There are 4 ways to turn a row about zero (a turn may also mirror it). The second row of each pair is the first, turned, with some noise. The first 36 pairs use one turn. New pairs use 2 turns, one after the other, and a turn may come again.
Some pairs, each with its turns in order after it:
[  4   4   6  -6  -1  12 -15   2]
[  0   3 -10  -9  11 -11  -4   3] : Q_819

[-13   5 -13  -4  16   4   4  22]
[-9 -9 28 -7  8  2  2  9] : Q_216

[  4  -4   3  -7 -11  -4  -2   5]
[  1  -4  -5   0   7 -11  -5  -1] : Q_231

[ 0 13  3  3  4  6 -1  7]
[ 4  2  2 10 -1  3 10 -5] : Q_231

[ 7  7 13  3  1 -5  1 -5]
[13  1 -8  6 -6 -6  1  3] : Q_833

[-15  11  -9  -1  15  -1   5 -14]
[-11  -6   6  13  14  11  12   7] : Q_819

[ -8  -1  10  -9 -15   1  -1   7]
[ -7  11   3  -1 -10  -5  11  -9] : Q_833

[14  6 -4  3 -6  7  0 -3]
[ -9   9   0  -6  -4  -1 -10   7] : Q_819

[ -8 -10  -3 -10  -7   5 -11  -8]
[-12   4   0 -10  -6 -12  -5  -8] : Q_231

[ 3 -4 -1  1 -4 -1 -5  6]
[-1 -7  2  4  0 -6 -2 -1] : Q_231

[  8 -11   6  11  -9   3   7 -15]
[ 4  0 -3 13  7  0 16 13] : Q_833

[-4  6 -9  6 -1 14  4  3]
[13 -5 11 -3  5 -2  6  0] : Q_216

[  4 -14   6   2  -1  22 -13   0]
[  0 -12  -7  -3   7 -20 -16  -2] : Q_819

[  6   1   8 -15  -7   0  -6 -10]
[  4  -4   6   3  -4 -17  11  -3] : Q_833

[-16   5  12  20  -4  17  17  -5]
[ -1   6 -24  10   2  21  15  -6] : Q_833

[-8 15  5  2 11  1 -6 -7]
[  5   5   5 -13 -10  -5  -8   9] : Q_216

[ -3  -8  10   5   1 -11   4   2]
[ 12  -1   2   4  -3   7   0 -10] : Q_819

[-15   6   8  10  -9  28  -3  -6]
[-12  -9 -10  16  -9  16  14 -15] : Q_833

[  6  12   7   4 -10 -13 -17  -3]
[  8  15  -7   9 -13   9 -11   8] : Q_216

[-11   2  -4   7  10   0  -9   9]
[  4  -1  17   4 -12  -1   2  -5] : Q_231

[-6 -4 -7  9  6  0  2  1]
[  0 -12   5   2   1  -9   0   4] : Q_216

[  8   9   9  -1 -10  27   6   3]
[ -3  16   4   3   4 -22 -16   9] : Q_819

[  7  -1  13  -1   0 -12  -2  -2]
[  7   6   1  -7   2   8  -3 -11] : Q_819

[-19  22   7  -1   9   6  -9   8]
[  7   4  17 -20  -2   1 -18  11] : Q_216

[-10 -11   0  16  -9   4   2  22]
[ 18  -8  -8  16 -16 -11  -5   4] : Q_819

[-20   2 -16 -15 -11 -10  12  13]
[ -4  13  10 -25   7   7   5 -17] : Q_833

[ 0  7  6 -6 11 -2  0 -5]
[ 3  2  8 -6 12  6  4  0] : Q_819

[ 10  15   6  -6   4   6   3 -10]
[  7  15  -3 -13  -6   0   9   0] : Q_216

[ 8 -3  7  4 22 -4 -2  2]
[ 10 -11  -4   2 -16  12  -3   4] : Q_231

[-18  -2   9  -4   0   1 -13   0]
[  2  11   4  -3 -13 -13  -1  -9] : Q_231

[  3 -13   6   2  18  -3   9   4]
[-17  -9  -7  -8   7  -5   6   9] : Q_216

[  5 -17   9   7  -1   4  -3  11]
[ -3 -15 -12   1  10  11  -2   4] : Q_216

[-8  1 -8 -1  1  0 -8  3]
[-4 -2 11 -3 -6 -2  2 -6] : Q_231

[-9 12  8  1 -2 16  5  7]
[ 2 18  1 14  1  2  6 -9] : Q_231

[ 4 -8 14  7 -5 -6 -2  5]
[-2 13 -3  9 -5 -5  1  9] : Q_833

[-11  -9  15  -6   4  -9   3  -6]
[  0  10  -8   7  10 -16   3  -9] : Q_833

New pairs. What belongs after each?
[ 14   4  -3  -7  19 -14   5  -2]
[ -1   5  -5 -22  12   9   2 -10] : Q_819 Q_216

[  1  23 -14  -1  -5 -19   4 -17]
[ -5  27  10  14   5   7   4 -14] : Q_819 Q_231

[ 19  -4 -13   9   8   9   3 -13]
[  4 -18  14  -4  15  -1  -4  -9] : Q_231 Q_216

[  8 -10   0 -11  11  -1   0   0]
[  1   1  -5  -2   5 -17   8  -1] : Q_819 Q_833

[ 4  6  1  5 -6  2 -4  5]
[-1  0 -4 -5 -6 -1  3  8] : Q_819 Q_819

[ -8 -18   1   3   1   1  -6   1]
[ -1  -5   8  -7   0  -9 -11  11] : Q_833 Q_216

[-13  -7  10 -13  -8 -12  -7  -1]
[ -8  -8 -20   0  18   3   2   0] : Q_216 Q_819

[ -4 -13  10  -5   6  -5 -18   8]
[-22  -7   9   7   1   3   5  -9] : Q_216 Q_833

[  0   6 -13   7 -12   3 -13 -13]
[-13  -2   9  -4   8  13  -5 -14] : Q_819 Q_833

[ -2   4  -5  18 -19  -6  13  -3]
[  9  -5   2  -8  -8  22 -13  11] : Q_216 Q_819

[  3  -5 -12  -3   1  -5 -12  22]
[ 12   8 -18   0  12  -7   8  -4] : Q_833 Q_819

[ -3 -13  11   3   0  10 -11   3]
[ 2 13  1  5  7 16 -1 -9] : Q_833 Q_833

[ -5  -4 -13  -8  -2   2   8  -8]
[ -5  -7  -3   0   0  -7  -1 -16] : Q_231 Q_833

[-20  -5  -5  18   8   6 -14  10]
[ 17 -14  -8 -12  -6 -13  -7 -18] : Q_216 Q_819

[-5  5  0 -5  9  1  0 -8]
[-6  6 -9 -3  6 -1  3 -7] : Q_231 Q_231

[ 6  6  0  8 -1 -3 -6  0]
[-7 -4  4 -3 -6  2 -3 -1] : Q_819 Q_833

[-17   5  17   1   2   8  -1   5]
[ 12   0   9  11  -9 -16  -1  -7] : Q_833 Q_216

[  4  -4  -3   0 -11   2 -13 -20]
[10  5 -5  7 -2  3 -8 21] : Q_833 Q_231

[ 9  3 13 -1 -7  0  5 10]
[  5   5   7 -12  -7   6   6   0] : Q_833 Q_833

[-16  -4  -2  -1  12  -6  14  -7]
[ -2 -11  -1   0 -20  -7   5  -6] : Q_231 Q_833

[  3  -5  -7   2 -13  -9 -10  -1]
[ 11  -7   2  -2  -5   3  11 -10] : Q_231 Q_819

[-18   6  17   2 -10 -17   1   9]
[ 15 -20 -17   2   8   4   9   1] : Q_231 Q_231

[-18  -4   1 -21  -2  -8  -8  -7]
[ 14   7  -9 -21  -7   7   6   8] : Q_833 Q_231

[-23  -4  -4  13   2 -10   4   5]
[ 21 -12 -12  -6   1   9  -1  -7] : Q_216 Q_819

[ 5  8 -9  4  0 11 12  5]
[ 11  -1 -10   6   6  12  -4   3] : Q_216 Q_231

[  1 -10  24 -12  11 -14   5  -1]
[ -8  -5  12 -10   8   3  -8 -26] : Q_216 Q_833

[ -1   6   0   1 -13 -15  11   6]
[-4 18  7 -9  5 -4  1  7] : Q_833 Q_819

[  3   6  -1  -1 -10  -7   2  13]
[ 8  2  8 -9 -9  8  8  1] : Q_819 Q_833

[  8   7 -11  13  -4  19   0   3]
[  2   1 -10  -8  -1  -3   5  21] : Q_216 Q_833

[  2  22   9  -2 -10 -25 -11  22]
[  3  -5 -20   1  15 -20  28  -7] : Q_833 Q_231

[ 3 -6 -1  0  3  4 -2 -8]
[-2  3  7 -1  2 -6 -1 -5] : Q_231 Q_231

[-18  -8   6  -2  10  -2  -2   0]
[ -3  17 -11  -9   1  -2  -2  -3] : Q_231 Q_819

[  2   6 -10   2  21  16  -8  11]
[ -9   1  -9  -9  23   9   3 -12] : Q_216 Q_216

[-15 -10   7   1 -12  -6  -4  -6]
[ 17  -2 -14   6   4   8  -3  -5] : Q_833 Q_833

[ 7 -3  3 14 -7  3  3  7]
[-1 -8  1  3  7  2 -1 15] : Q_231 Q_216

[  4  -5   5 -11   4  -1  -1 -19]
[-4 -3  7  5 19  3  4 -6] : Q_819 Q_819

[  7   3   1   4   1 -14  -3   4]
[ 9  3  3 -2  0  9  9 -9] : Q_819 Q_216

[  7  11  25 -18   3   1   2  14]
[  2  21  16 -19   6  12   5   8] : Q_819 Q_819

[  5  -6   4 -11  14   0  -5 -14]
[  7 -12   6 -11  -7   1 -10  11] : Q_833 Q_231

[-13  -7  -2  -5  -2 -10   3   2]
[ 8  3 -3 -8 -6  9  8 -6] : Q_833 Q_231

[  6   5 -19   2   9   1   9   8]
[16  9 12 12 -4  1 -1 -5] : Q_216 Q_819

[ 6  0 -1  9 -2  4 -9  5]
[-1 -4 -4  8  9 -4 -6  4] : Q_231 Q_216

[ -7  -4 -14 -17   6  11  14   1]
[ 14  14 -13 -15  -4   5  -9   7] : Q_216 Q_231

[ -2 -15  -2 -17   6   3   4   4]
[-14   6 -16   2   3 -11  -4  -4] : Q_819 Q_216

[  0  -6  -9 -14 -16  -7  -5   1]
[-19   0  -2  -4 -14  -6  -8  -3] : Q_231 Q_216

[ 10  -9   4   5 -23   2   3 -13]
[ 13  11  18  11 -13  -3  -9   6] : Q_833 Q_819

[ -3   4   1 -11 -14  -3  -5   6]
[ 14  -1  -3 -11  -8   0  -1   2] : Q_216 Q_216

[ 12  13   6  -7  19 -18  -6 -10]
[  2  -6  -7 -29  -8  13  -4  -9] : Q_833 Q_819

[ 19 -22  -5  -2 -11   4  -8  -6]
[-15 -19  13  11  -2   0 -17  -4] : Q_231 Q_216

[-4 -9 -5 -2  6  8  4  9]
[-9  2 -9  0  8 -8  2 -1] : Q_216 Q_833

[  5   6  13  22  10 -13  -7  -8]
[ 15 -14   1 -12 -11  15  14  -2] : Q_819 Q_216

[  1  -8   2  -1   0   2 -12  -1]
[-1  2 -1 12 -1 -1 -9 -4] : Q_231 Q_216

